The groups are shells around one centre, one inside the other: the same stretched ball of 8 dimensions in 10 sizes.
Some rows, each with its group after it:
[-67   1  -2  -8 -37  10 -48 -50  -3 -40  33]  Y
[-40 -35  28  59 -60  48 -33  -5 -17 -31  17]  R
[-33 -36  20  39 -64  38   0  14 -23 -14   6]  P
[  0 -26  15 -21 -43  10 -57 -34 -10 -18   0]  P
[-74 -14 -26 -26 -24  32  -5 -32  -6 -30  31]  V
[-29 -36  34  37 -43  42 -20 -34  -7 -34  -7]  T
[-42  -9 -13 -27 -17  13 -28 -50   4 -24   6]  U
[-20 -30   4 -24 -24  47 -28 -74 -15 -37  20]  N
[-33 -56   1 -15 -29  53 -31 -17   6 -23  12]  T
[  7 -33  17  -1 -32  37 -39 -47 -20 -27  -6]  R
[-51 -25  24  42 -57  -2 -43  37   7 -16 -23]  Q
[-53 -38   3  -6 -24  38 -11 -17  -2 -34  -9]  T
[-33 -27   4 -16 -17  17 -46 -35   9 -31 -16]  T
[-35 -25  -8 -15 -34  15  -5 -18  16   2   4]  N
[-30 -52  37  33 -62  50 -29 -22   5 -20  23]  R
[-64 -39  -1 -23 -49  22   1  25 -11 -20   2]  R
[-14 -38  49  -6 -18   3 -46 -66  36 -32 -54]  L
[-30  19  -8   4 -54 -22 -21  -5 -30  -6   0]  N
[-31 -39 -14 -21 -11  60 -17 -47 -12 -34  13]  R
[-23 -51 -26  -9 -36  70 -14   4 -22 -10  39]  P
[-56 -11  15  10 -62   3 -32   2 -19 -29   9]  U
[-34 -18   0 -10 -45   7 -26 -28  16   0  20]  U
[-47 -18  16  10 -54  18 -47  -6 -27 -40  10]  V
[-37 -41   8  22 -49  72  -2 -43 -13 -22  51]  R
[-49   7  -8 -18 -33 -20 -34 -38  21  -7   6]  R
[-27  -8  38 -16 -37 -42 -60 -40  31 -19 -46]  V
[-43 -58  -2 -65 -42  17 -19  14  14  -8  -1]  Q
[-28   3 -40 -49 -26  17 -15 -53 -17  -7  42]  P
[-21 -35 -42 -58 -34  58  -5 -38 -20  -2  66]  Y
[-58 -80  27  26 -21  89 -18 -20  12 -51  -2]  L
[-53  10 -23  -6 -59  22 -10 -18 -53 -24  55]  V
[-48  23 -18 -22 -51 -36 -11 -19   2   8  13]  V
[-58 -38  59 -21 -67 -39 -29  13  36 -17 -50]  L
[-56  -8   0   1 -44   2 -29   5 -19 -30  -6]  T
[-14  -7  -5 -25 -49 -11 -25 -16  -5   6   4]  T
[-69 -31 -10  10 -39  33  17  30 -17 -22  -7]  L
[-37 -29 -17 -16 -59   9 -13  38  -5  11  16]  V
[-37 -27  -8 -32 -42  40  18 -38 -22 -16  28]  Q
[-33  21   2  10 -35  -4 -28 -56 -28 -32   1]  P
[-45 -57  28  -6 -45  28  -8  -2  19 -18 -16]  W
[-22   3   1   2 -43  -6 -64 -35  -5 -17  12]  V
[ -5 -15  32  20 -41   4 -25 -42  -5 -17 -29]  P
[-50 -11  10  34 -57  40 -26 -27 -35 -38  38]  N
[-35  -6 -21 -26 -42  -5 -40   4 -14  -9   9]  W
[-52 -64  14  -1 -65  66  -8   9 -16 -25  42]  Q
[-86  -6  19  10 -50   8  -4 -22 -12 -44   3]  P
[-56 -27  -3  -2 -48  12 -29  12  10 -10  13]  T
[-41  22 -11  -5 -36 -51 -30  -2  17   7 -29]  V
[-17 -38  37 -26 -46  -1 -22 -46  30  -7 -17]  Q
[-23 -53  38  29 -40  31 -37 -18  28 -17 -21]  N
[-36 -22  28 -56 -48 -28 -37 -30  16 -18 -22]  N
[-29  24  -9  21 -51 -25 -17  -5 -18   3  -5]  P
[-57 -22   2  20 -60  23 -12   8  -6 -10  25]  T
[-21 -28 -38  18 -29  92  -6 -26 -54 -26  59]  L
[-27 -17  29   3 -43 -23 -35   3   4 -17 -52]  N
[-29 -44  32  10 -21  30 -28 -39  17 -34 -34]  W
[-32 -17   6 -23 -48  -8 -20  16 -29 -22 -27]  Q
[-33   2 -38  12 -26  15 -48  -6  -6  -4  24]  Y
[-37 -37  43  10 -43  35 -36 -61   3 -44   3]  W
[-51 -35  42  25 -51  10 -23   3   0 -35 -34]  U
[-38 -29  28  15 -60  20  -7  -5 -18 -23  -7]  U
[-15 -28 -12  -8 -43   4  -5  15  14  24  -6]  L
[-78 -28   7  -6 -43  17 -23   8  -7 -39  -1]  W
[-41  15 -34 -13 -36   0 -13 -19 -22  -6  23]  U
[-52 -17  10 -28 -63  -8 -12 -22  19   2  24]  Q
[-36 -51  33  -5 -29  46 -32 -54   9 -44  -5]  U
[-32   1 -26 -27 -39 -19 -24   2   4  11   3]  W
[-63 -28 -36  15 -32  59 -15  -4   0 -11  55]  L
[-31 -38 -15 -39 -42  46   0 -26 -15 -10  38]  W
[-54 -60  38 -46 -45   1 -40   9  18 -36 -37]  Y
[-88  -4 -20  11 -32   5   2  11   8 -16   0]  Y
[-54 -10  11 -16 -50  20 -26 -60  -8 -33  39]  R
[-29  -5  -2  17 -52  -4 -43  12 -14  -8  -1]  N
[-23 -53  32 -11 -28  26 -35 -40  31 -22 -22]  W
[-66   6 -20 -10 -24 -11 -54  -7  -1 -31  -2]  L
[  6 -29 -38 -37 -20  61 -18 -62 -16  -1  51]  Y
[-50 -32 -10 -19 -20  64   4 -60 -17 -39  30]  Y
[-95 -25  20  -7 -46  22 -13 -12 -14 -57   5]  Y
[-58 -47  57  42 -66  42  -5 -16  -8 -43  -3]  Q
[-23 -40  36 -16 -49  24 -32 -38 -11 -36  -6]  U

New rows, each followed by its group:
[-69 -28  -6  18 -35  30 -38  14   0 -32   7]  P
[-30 -23   8 -50 -33   9 -39 -54  -1 -29   6]  U
[-52 -17  -7   1 -43  49  -9 -41 -30 -35  45]  U
[-25 -11  10 -27 -34   6 -19 -60  -3 -21  -1]  U
[-36   7 -19  -6 -78  14  -7  -1 -54  -4  61]  L
[-17 -56  35  14 -46  49 -15 -36   9 -19   1]  N
[-57 -33 -40  -5 -34  67  18   2 -22 -10  48]  L
[ -3 -32   7  20 -36  49  -3 -20 -38 -23 -10]  L
[-17 -18 -17   5 -34  21 -46   2 -16 -10   6]  R
[-29 -17 -18  29 -39  49 -36 -14 -27 -20  37]  N
[-38 -44  40  45 -40  22 -38  16   1 -37 -48]  Q
[-37  -8  -6 -30 -25 -44 -39   7  38   7 -46]  Q
[-32 -20  -1  -3 -61  30  -4 -11 -32 -13  31]  T
[-72  18  28 -26 -51 -63 -24 -20   6 -30 -41]  Y
[-10 -32  21  19 -41  10 -43  -3   7 -10 -25]  W
[ -3 -26  -2  -8 -28  45 -23 -49 -28 -25   9]  W
[-41 -23  12  -5 -58  31 -17 -21 -33 -32  25]  T
[-64 -51  22 -12 -57  27 -24  18  -4 -33   2]  R
[-64  -3  12 -45 -45 -34 -44 -17   5 -31 -13]  R
[-34 -11  -3 -34 -61  -2 -17 -10 -20  -7  22]  T
[-41  16  17  18 -29 -37 -27 -36  19 -15 -46]  Y
[-46 -11  17 -23 -38 -31 -10 -10  19  -9 -43]  R
[-45 -43  36  39 -27  39 -23 -19   2 -46 -36]  R
[-49 -25  43  -3 -60  -4 -25 -25   6 -28 -11]  T
[-24  -8  31  -9 -49 -25 -49 -37  13 -15 -18]  W
[-32 -25  -6  14 -52  27  -5  -1  -1   5  23]  W
[ -7  -4 -14 -35 -42 -18 -46 -10  -8   4   0]  R
[-39  -9  22 -39 -44 -18 -30 -53  10 -22  -6]  W
[-76   7 -28   2 -61   3  11  28 -30  -6  31]  Y
[-25 -25 -16  13 -45  54   2 -11 -36 -12  32]  W
[-41 -47  40  -7 -48   7 -30 -21  34 -17 -18]  W
[-42 -42  38  51 -56  47 -20 -21   1 -28  11]  W
[-48 -46 -32 -43 -35  42  -9   1  14   3  42]  L
[-70  -6  28 -18 -23 -29 -26 -45  35 -35 -45]  Y
[ -7 -13  -5   8 -24  28 -25 -47 -11 -14   1]  U
[-75 -26  30  31 -61   7 -18  17   4 -28  -9]  W
[-31   9 -56 -20 -48   9   4   8 -27  22  47]  L
[-58   2  27  -6 -66 -44 -17   6   4 -11 -26]  R
[-38 -46  51  22 -51  11 -33 -19  31 -20 -24]  N
[-38 -26  23  -3 -59  28  -4 -21 -33 -33  10]  N
[-13   9  -8   6 -62 -24 -28  -4   2  24  14]  L
[-47 -12   5  -2 -37  25 -43 -58   0 -33  31]  N
[-48 -15 -10 -47 -28   0 -18 -15 -13 -27 -13]  W
[-38 -52  -2  -8 -60  70 -18 -16 -20 -19  65]  V
[-37 -17   6  37 -13  43 -22 -36 -23 -49 -22]  L
[-48 -21 -20  -8 -31   2 -41  31   4 -10 -12]  V
[-58 -32   7   6 -67  51 -14 -17 -25 -28  60]  P
[-26 -18   5 -51 -53 -12 -33 -22   0  -6   8]  U
[  4 -23  12  -7 -29  19 -42 -48  -7 -18 -12]  W
[-36  -2  14  10 -32 -11 -49 -35   9 -24 -19]  T
[-10 -29  24  -6 -54  -5 -32   2  -1  -4 -24]  N
[-29 -64  14  21 -47  77 -25 -10 -14 -28  29]  N
[-57 -31  13 -21 -65  13 -23  10 -17 -25  17]  N
[-36 -51   2  -6 -20  52 -34 -40  23 -23  14]  N
[-47   9 -39 -27 -40   7 -15 -20 -22  -7  41]  W
[-42 -57  39  55 -61  61 -26  -8   5 -26  20]  V
[-23 -27 -16 -23 -17   7 -36   4   5 -10 -28]  R
[-50  16   5 -15 -48 -52 -27 -20  27   5 -16]  Q
[-28 -13  20   5 -47   1 -24 -14 -21 -26 -21]  T
[-48 -31   3  33 -31  35 -16   3   2 -22 -11]  T
[-54 -34   3 -23 -14  13 -25 -16  19 -30 -30]  W
[-57  20 -51 -34 -16  -9 -18 -20  -9  -9  14]  Y
[-49 -47  19  27 -52  40 -24   7   7 -19  10]  T
[ -7 -33   7 -48 -47  31  -5 -45 -31 -19  15]  Q
